There are 10 hidden switches. A switch that is on adds its own fixed numbers to the row, and there is some noise. The rows also spread widely along 12 directions, which tell nothing about the answers.
In the rows, zero is written as 128.
Known rows, each followed by its switches (1 for on, 0 for off):
[ 69 110 167 157 149 128 139 177 155  96 128 127 125  95 149 130 113 121
 138 119 167 139 110 147 143 185 178 125 137 116  73 103 131] => 1 0 1 0 0 1 0 0 1 1
[102  62 173 146 152 178 116 165 124 102  65 137  89 164 117  95 120 130
 165 191 123 112 154 145 118 171 108 122 145 102 122 180 157] => 1 0 0 0 0 0 0 0 1 1
[178  90  92 109 105 157 122 126 128 110 125 148 125 209 161 111 138 104
 147  86 126  69 135 113 154 179  90 112 106  97 132 136 106] => 0 1 0 0 1 1 1 0 0 0
[133 111 139 119 110 184  72 132 112 126  47 123  91 127 106 112 114 165
 134 171 117 139 140  90 112 136 107 164 108 107 142 252 145] => 1 0 0 0 1 1 1 0 1 0
[ 92  88 174 134 155 139  81 192 168 101  54  91 129 113 136 123 149 142
 134 195 145 131  68 130  80 133 137 130 133 143  99 160 171] => 0 0 0 0 1 1 1 1 0 1
[ 81 125 119 110 156 145 186 100 160 134 141 145 124 132 146  59 146  94
 114 120 155 137 130  96 121 141 148 119 162 100  87 138 143] => 1 1 0 0 0 0 0 0 0 0
[106 101 143 118 137 146 166 108 164  95 184 143 112 121 176  68 164 118
 133 108 149 103 110  78 122 206 118 141 145 130  61 133 132] => 1 1 1 0 1 1 1 1 1 0
[ 83 114 170 158 130 129 134 175 125 123  98 111 131  65 127 170 111 130
 142 125 162 130  94 119 132 157 149 142 128 121  93  82 130] => 0 0 0 1 1 1 1 1 0 0
[ 94 110 102 137 142 142  85 105  68 135 102 116  98 153 132 105 143 129
 148 199 144 102 150  75  78 112  98 133 115 112 167 146 150] => 0 1 1 0 0 1 0 1 0 0
[ 95 169 139 120  87 155 180 113 181 166 116 141 142 153 128 130 134 130
 127 108 157 148  78  90  85 110 146 102 170 140  87 136 148] => 0 0 1 0 0 0 0 1 0 1
[108 115 162 155 140 177 155 138 180 130 119 164 143 205 160 134 120 102
 137 117 130 110 119 111 147 157  97  72 137 116  72 172 141] => 1 1 1 0 1 0 1 1 1 1
[124 111 108  92 131 163 113  98 120 126  81 139 101 154 135 100 125 119
 147 156 119 108 165  71 133 131 103 131 112  72 129 203 132] => 0 1 0 1 1 1 1 0 0 0
[161 140 127 103  58 140 103 106 137 133 176 150 110 158 135 137 141 167
 135  61 126 119 139 127 149 180 137 141 126 124 124 142 101] => 0 0 1 0 0 0 1 0 0 1
[126 163 153 164  69 199 107 138 140 144  79 134 121 121  90 132  71 177
 153 139 139 140 144 125 112 168 128 146 158  99 124 198 128] => 0 0 1 1 1 1 1 0 1 0
[ 99 114 189 137 102 196 122 133 145 158 120 160 127 149 123 141 152 162
 103  90 120 145 117 130 132 130 113 118 148 136  97 206 141] => 1 1 1 0 1 0 0 1 0 1
[108  99  92  92 117 150 115  86 113 100 118 127  51 123 134  51 136 141
 183 160 162 110 186 100 110 223 128 168 145  75 122 138 109] => 1 1 1 0 1 1 1 1 0 0
[142 144 102 182 131 129 143 122 107 114 172 145 167 139 174 150  98 103
 127  92 137  82 106  56 157 135  85 142  77 143  96 139 126] => 0 1 1 0 1 1 0 0 0 1
[155  77 152 145 121 145 105 153  79  81  84 141  96 125 148 182 108 131
 180 144 115  76 109  74 151 161  81 160  79 125 123 168 122] => 0 0 1 1 1 1 0 1 0 0
[ 60 124 115  94 117 122 170 106 153 152 156 101 132 124 158  83 170 118
 120 113 181 127 113  73 103 142 144 109 148 107  88  77 141] => 0 0 0 1 1 1 0 0 1 1
[ 93  98 136 134 149 148 171 122 122 108 121 143  97 112 140  96 113 110
 151 132 140 122 161  82 154 172 118 140 124  97  90 144 130] => 1 0 0 0 1 1 0 0 1 0
[ 89 148 138 214 138 195 137 156 108 142 108 143 152 122 114 143  64 128
 116 115 138 133 140 136 155 116 115 116 127  92 122 160 135] => 0 0 1 1 0 1 0 0 0 1
[134 142 169 165 120 130 113 156 133 130 112 147 156 130 139 203 116 132
 115 109 123 132  65  92 137  96 128 122 105 164 108 165 139] => 0 0 1 0 0 0 0 1 0 0
[168  82 175 133  80 150  90 167  89 101 100 149 116 157 155 210 137 146
 165 115 118  68  59  78 122 164  97 152  74 174 115 171 136] => 1 1 1 0 0 1 0 1 1 1
[112 169 124 168  89 126 153 106 120 153 134 117 129 126 121 132  98 144
 169 166 152 110 136  40  78 138 103 146 136 147 113 115 150] => 0 0 0 0 1 1 0 1 1 0
[100 141 107 173 119 155 108 124 102 140 149 139 126 121 128 131  95 136
 140  95 160 127 175 119 161 168 133 123 120  86 126 118 105] => 0 1 1 0 1 1 0 1 1 0
[ 71  90 131 101  86 138 123 123  54 163  93  89  94 116 132 142 184 145
 141 148 186 107  82  57  65 129 114 139 121 128 152  70 137] => 0 0 1 1 1 1 0 1 1 0

New rows. What belongs after each?
[143 127 148  79  47 117 133  80 111 129 163 134  76 113 139 130 148 176
 169 119 128 102 149  33 113 187 115 184 120 138 106 159 120] => 1 0 0 1 1 1 0 0 1 0
[155  99 130 131 128 193  67 153 126 107 138 144 124 106 139 123 134 154
  91  57 112 130 116 135 191 156 125 140  91  92 129 207 113] => 0 0 0 1 0 1 1 1 1 0
[ 85 120 120 163 116 131 123 134  91 149 150 117 134 159 145 135 143 117
 142 133 177  96 122 109  91 150 124 101 134 124 141  49 131] => 0 1 1 0 0 1 0 1 1 0
[136 148 160 152  66 165 163 131 131 146 116 129 137 132 113 125 126 157
 143 137 145 110  63  84  55 139 111 163 164 178 109 147 158] => 0 0 1 0 0 0 0 0 0 1
[102 164 119 177  78 174 123 124  75 160 107 121 129  75  94 134  81 163
 146 125 167 129 137  95 103 146 126 184 130 123 131 140 128] => 0 1 1 0 1 1 0 0 0 1
[131 114 175 151 121 106  82 173 147  81 128 114 128  64 143 147 129 156
 166 151 165 115  73 110 109 204 160 179 130 163  81 130 134] => 0 1 1 0 1 0 0 1 1 0
[109  79 127 125 105 149  77 134  52 157  75  98  98 163 126 134 155 141
 152 176 160  87 131  89  86 149  88 144  98 122 167 121 143] => 1 1 0 0 1 0 1 0 1 1
[ 92 120 130 148 176 127 122 126 139 107  76 105 127 131 160 109 123 108
 152 230 153 112  86  29  81 108  95 126 116 128 102 182 173] => 0 0 1 1 1 0 0 1 1 0
[ 94 172 131 138  83 149 145  88 104 158 128 125 104  60  96 112  91 170
 157 141 143 146 169  44 111 139 130 188 131 123 103 172 143] => 0 0 0 0 1 1 0 0 1 1
[ 99 124 201 149 119 153  87 149 129 153 110 129 145 119 114 152 144 158
 110 156 111 134 121  98  99 109 117 130 128 151 115 194 165] => 0 1 0 0 1 1 1 0 1 0
[152 122 105 130  92 110 123 116  85 113 143 111 114 113 152 142 118 135
 168 128 146  77 117  37 124 173  96 180  77 144 116 111 125] => 0 0 0 0 1 1 1 0 1 1
[ 97 120 121 126 146  79  89 123 122 122 168 114 117 118 163 158 137 125
 140 114 150 124 156  86 177 152 137 120  79 109 105  91 114] => 0 0 0 0 1 0 1 1 1 1
[111 143 135 148 111 182 155 118 162 131 162 139 136 107 151  98 135 147
  90  71 147 141  91  99 136 160 119 144 141 123  85 166 125] => 1 0 1 1 1 1 1 1 0 0
[148  85 168 127 159 140 142 143 164  74 116 151 125 146 179 140 140 105
 143 136 111  89  73  74 152 155  88 124 109 135  73 181 139] => 0 0 1 1 1 0 1 1 0 0
[168 108 138  59  68 122 147 104 156 116 139 151 100 170 162 138 165 138
 141  78 115 104 110  70 139 172 120 140 112 138  95 160 112] => 1 0 0 0 1 1 1 0 0 0
[106 133  81 155 133 159 134 116  76 149 122 131 127 118 128 123 109 104
 129 104 159 110 140  94 137 132 118 136 103  91 145 100 119] => 0 1 0 0 0 1 1 1 0 0
[ 89  56 211 120 153 150 116 174  94 120  66 137 111 103 135 187 152 113
 156 159 127  95  84  90 129 131 117 127 102 128 101 140 160] => 0 1 0 1 0 0 1 1 1 1
[114 119 109 174 113 135 102 102  78 149 204 123 123 167 155 106 162 149
 117 115 156  92 149 101 113 165  78 135 123 138 150  95 119] => 1 1 1 0 1 0 0 1 0 0
[124 102 136  79  72 109 139 100 109 144 146 110 100 154 147 112 200 143
 139 125 160  97  86  70  71 161 112 144 144 157 130  76 129] => 0 0 1 0 1 0 1 0 0 0
[161 132 135 120  66 196 137 111 140 132 123 180 113 180 127 141 113 143
 157  79 106 100 134 108 140 163 106 126 131 114 110 191 120] => 0 1 1 0 0 1 1 1 0 1
[110  90 214 118  94 163 127 121  97 136 149 164 100  99 127 165 166 161
 136 101 101 112 123  74 132 155 101 153 123 153  95 170 137] => 0 1 1 0 1 1 1 1 1 0
[104 127 201 206 130 148 157 144 122 128 165 161 159 140 150 181 113 126
 140 130 113  87 118  81 131 132  77 112 129 157  83 139 148] => 0 1 1 1 1 1 0 1 0 0
[ 85  91 164 175 138 169 152 153 138 112 165 138 115 124 145  96 134 133
 128  98 154 122 137 149 145 209 118 119 154 112  92  94 121] => 1 0 1 0 1 1 1 1 1 0
[143 145 136 139 113 144  86 123 170 114  79 141 105 177 120 130  91 151
 173 180 119 132 161 112 121 152 118 117 138 106 118 208 130] => 0 0 1 0 1 0 1 1 0 0
[148  91 163 107  89 164 102 151 155 117 100 155  96 170 121 145 133 154
 155  95 106 118 155 156 160 179 125 112 135  98 119 163 110] => 0 0 0 0 1 1 1 1 0 0
[120 142 117 162 139 125 116 115 144 117 184 121 133 102 158 102 128 150
 111 112 142 129 124  79 144 151 109 165 107 143  91 163 137] => 1 0 0 0 1 0 0 1 0 1
[133  88 105 111 127 195  75 157 103 102  37 121  97 103 117  98 125 137
 146 140 167 119  89 141 116 169 147 163 130  79 148 180 121] => 0 1 1 1 0 0 0 1 0 0
[108  91 175 170 163 160 132 152 133 115 137 140 135 161 137 101 143 122
 114 160  99 105 133 125 115 126  89 109 140 134 121 156 162] => 0 0 0 0 0 1 1 0 0 0
[129 117 152 135 125 143 117 102 134 122 194 166 111 175 143 107 147 142
 118  97  99 119 183 133 167 160 108 108 136 109 125 156 115] => 0 0 1 0 0 0 1 0 0 0
[114 125 179 189 147 150 150 139 136 114 125 149 147 166 152 133 110 112
 143 186 123  89 102  86  93 136  87 122 144 150  99 173 165] => 1 1 1 1 0 0 0 0 0 0
[102 117 161 138 125 155 112 148 185 124 127 123 133 128 129  94 138 148
 147 144 153 127 122 132 106 175 142 125 166 126  82 152 152] => 0 1 0 0 1 0 0 1 1 1
[ 95 133 102 155 143 110 114  99  85 139 187 139 128 171 161 143 128 118
 117 113 124 110 179  84 164 107 101  99  83 109 139 117 121] => 0 0 1 0 0 1 0 0 0 1
[170  88 124 128 130 157  86 138 131  77 129 131 102 129 159  90 136 146
 127 120 132 105 102 102 147 199 104 174 100 124 114 201 119] => 1 0 1 0 1 0 1 0 1 0
[115  87 186 109 101 136 116 154 119 112 115 154  96 134 134 182 147 148
 155 105 115 116 115 119 147 149 135 126 116 136 104 141 126] => 0 0 1 0 0 1 0 1 0 1
[102 108 142 130 105 150 134 165 144 132  69 102 133 148 129 117 146 125
 131 146 173 122  66 132  70 150 137 118 160 131 122  97 141] => 0 0 1 0 1 1 1 0 0 0
[129 118 153 126 121 148 171 126 166 103 158 174 120 143 150 110 113 113
 151  92 123 108 149 106 158 192 140 125 140 110  70 159 124] => 1 1 0 0 0 1 0 0 1 0
[101  99 131 139 159 110 128 125 100 111 117 116 125 122 155 110 145 105
 147 180 158  95 108  66  98 140 108 147 119 136 114 118 148] => 0 1 1 0 1 0 0 0 0 0
[111  80 164 159 110 109 105 177  87 121 106 100 124 148 140 170 137 136
 173 169 153  77 109 101  96 160 103 130 107 154 128  70 145] => 0 0 0 0 1 1 0 0 1 1
[162 123 143 133 110 123  55 185 176  93  74 100 156 125 142 131 128 152
 136 167 148 111  54 119  76 151 149 160 126 159 110 186 152] => 0 1 0 0 1 1 0 0 0 0
[104  99 161  73 126 107 140 120 148 106  84 137  95 122 158 146 145 112
 166 151 146 118 103  70 122 164 149 143 117 127  70 155 134] => 1 1 1 0 1 0 1 0 0 1
[ 86 134 190 181 106 170 157 135 105 149 152 151 130  90 124 162 109 152
 113  89 128 138 124  89 149 147 108 149 117 144  86 156 135] => 1 0 1 0 1 1 1 0 1 1
[124  94  96  98 128 170 103 121 100 130  96 137 114 186 153 116 156 117
 104 106 129 112 119 102 144 102 107  99 100  82 160 176 122] => 0 0 1 1 0 1 0 0 0 0
[107  74 195 165 119 194  88 149  77 138 118 137 100 131 122 146 152 173
 118 131 119 118 127 117 134 150  77 141 120 129 140 187 139] => 1 0 1 1 1 0 0 1 1 0
[154 134 134 127  62 145 132 145 140 123 122 125 118  86 109 120 109 162
 158  87 165 124 105 116 124 207 155 181 148 131 105 123 113] => 0 0 0 0 1 0 0 0 1 0
[109  92 161 164 128 203  79 161 129 161  91 129 142 210 124 115 142 142
 102 143 126 115 137 156 115 135  82  86 134 113 144 191 154] => 1 1 0 0 1 0 1 0 1 1
[114 111 152 140 114 148 137 142 160 118  83 138 117 195 137 128 124 125
 169 172 131 109 124 106  93 142 103  96 152 125 110 150 145] => 0 0 1 0 1 1 0 1 0 0
[ 88  64 197  71 111 153  96 142 141 129  67 136  73 157 106 116 169 158
 154 166 108 140 172 133 116 146 138 106 157  97 123 185 145] => 0 0 0 0 1 1 0 0 1 0
[138 123 136 133 101 170 149 129 132 138 107 142 130 171 135 123 133 127
 115 115 121 113  99  93 104 127 102 129 128 135 125 170 143] => 1 0 0 0 0 1 1 0 0 0
[122 160 150 168 129 112 126 153 188 113 123 141 172 175 166 180  87 112
 140 134 130 120 103  81 143 119 126  87 103 141  71 171 143] => 0 0 1 0 1 1 0 0 1 1
[145 117 187 136  72 180 160 118 121 123 157 161 103 115 120 119 127 171
 148 108  97 105 126  72 118 173  96 181 136 162  90 202 148] => 1 0 0 0 0 1 0 0 1 1
[137 103 133 173 142 154 130 122  95  97 134 140 107 153 147 114 113 120
 168 175 117  77 133  63 111 160  68 140 109 131 127 152 148] => 0 0 1 0 0 1 1 1 1 0
[ 88 146 110 116 110 130 172 118 168 159 105 115 149 172 144 110 135 108
 129 134 162 127 105  76  89 105 127  96 146 123  98 117 150] => 0 0 0 0 1 1 0 0 0 1
[130  95  98 143 154 126 151 146  82  80  97 131 112 108 155 129 103  86
 160 133 155  92  97  79 144 156 121 158  92 111 121 107 122] => 0 0 1 0 0 1 0 0 0 0
[111 180 171 182  71 113 101 156 144 169 152 111 156  97 109 193 107 174
 131 102 162 148 111 125 114 156 158 133 141 158 109  82 125] => 0 0 0 0 1 0 1 1 1 0
[139  89 128 118 110 136 154 132 125 135 114 136 125 185 153 139 160 109
 141 104 139  91  93  87 125 138  92 107 122 133 120 103 130] => 0 0 0 0 1 0 0 1 0 0
[ 79 105 151 178 157 178 128 131  83 140  73 148 111 160 114 130  89 105
 160 188 124 109 192 100 132 130  85 102 122  82 136 165 145] => 0 1 1 0 1 1 1 0 1 0
[118 102 194 164 174 128 134 146 138 108 162 159 152 100 161 171 138 117
 102 102  94 124  98  61 186 107  95 128  84 157  70 194 149] => 0 0 0 0 1 0 0 1 1 0
[ 93 110 120  89  68 192 176 117 129 149  65 120  98 173 129  81 145 124
 172 156 186  95  89  91  40 178 130 124 179 104 119 121 148] => 1 1 1 1 0 1 0 0 1 1
[ 89 105 213 129  84 160 137 143 119 156  97 142 108 147  98 137 153 152
 163 168 139 115 122 125  61 156 136 119 189 145 120 128 158] => 0 1 1 0 0 0 0 0 1 0
[ 95 152 108 169 143 177  92 160 125 153  72 121 145  92  99 127  89 127
 110 115 169 162 122 160 134 125 167 130 133  85 138 141 127] => 0 1 0 0 0 0 1 1 0 0
[ 87 101 170 181 159 141  91 165  96 140 109 115 143  98 125 149 135 133
 124 159 148 121 110 103 116 122 114 136 114 140 123 133 155] => 0 1 0 0 1 0 0 1 1 0
[ 79  97 212 135 107 120 139 131  90 135 159 146  95 108 115 155 140 145
 175 149 122  95 185 121 119 180 131 136 156 119 112  77 133] => 0 1 0 1 0 1 1 0 0 0
[ 84  92 153 119 155 126 112 148 151 101 117 124 120 133 164 113 152 118
 129 145 149 121 116 119 125 163 140 123 122 117  87 142 137] => 1 1 1 0 1 1 1 0 0 1
[138  86 126 142 133 139 137 137  88  90  99 119 102 114 145 114 120 120
 173 162 146  81 101  71 116 178  86 179 105 135 114 130 135] => 0 0 1 0 1 0 1 0 0 1
[128 104 182  97  61 134 137 100  89 146 165 127 104 106 135 136 179 165
 156 132 127  78 112  37  78 171  95 176 132 163 110 123 145] => 0 1 0 1 1 1 1 0 1 0
[ 87 115 185 122  98 128 150 102 127 136 204 147 114 112 151 132 173 154
 143 108 131 106 133  62 115 164 114 139 139 159  72 120 144] => 0 1 1 0 1 1 0 1 1 1
[105  96 162 186 130 135 103 153  83 138 145 129 130 142 134 165 122 133
 160 138 140  86 152 109 141 160  91 123 108 133 122  97 137] => 0 1 0 0 1 0 0 1 1 1
[ 92 158 105 100 114 135 114  88 140 144 135 138  99 125 127 112 132 142
 123 111 141 160 164 101 136 128 158 120 132  88 124 153 116] => 0 0 1 0 0 1 1 1 0 0
[109 122 137 102  96 151  81 125  92 137  55 111  91  94 116 158 132 163
 144 160 143 136 103  69 101 120 125 163 106 114 139 183 132] => 0 0 1 1 1 1 1 1 0 0
[114 130 179 203 120 112 126 155 127 126 186 134 156 117 144 161 111 144
 137 117 141 100 131 119 139 176 113 151 124 163  86 104 135] => 1 1 0 0 1 0 0 0 0 1
[102 154 116 130 121 132 112 118 137 149 124 133 142 150 145 146 135 118
 116 120 149 132 106  94 111 108 143 103 119 120 121 134 133] => 0 1 1 0 0 1 1 1 0 0
[120 103 101 132 122 134 114 108  65 114 145 113  80  86 116  73 128 146
 164 151 156 105 167  92 119 189 123 188 127 104 150 106 124] => 0 0 0 0 0 0 0 0 1 0
[ 88  59 209 107 138 171 144 131 135 104 137 158  82  94 135 105 166 136
 158 126 129 111 141 119 145 210 124 136 163 103  76 145 132] => 0 1 1 1 1 0 1 1 1 0
[138 142 130 110  85 124 120 105 135 108 141 132 103 106 141 115 132 150
 176 152 148 103 103  54  80 177 140 173 134 148 100 152 140] => 0 1 1 0 0 1 0 1 1 0
[ 80 115 152 106 117 159 113 100  95 143  91 129  69  86 111 127 126 161
 150 156 123 148 171  55 129 135 116 166 104 106 111 202 144] => 1 0 0 0 1 1 1 1 1 1
[ 84  88 187 161 124 180 190 125 100 136 155 151 108 113 141 134 133 130
 144 110 120  95 136  64 143 164  68 138 123 130  81 130 145] => 1 0 0 1 1 1 1 1 1 1
[127 117 166 117  77 114  89 117 108 131 190 128 111 110 147 154 180 183
 125  98 127 115 110  71 119 156 116 157 111 169 115 137 125] => 0 0 1 0 1 1 0 1 1 0
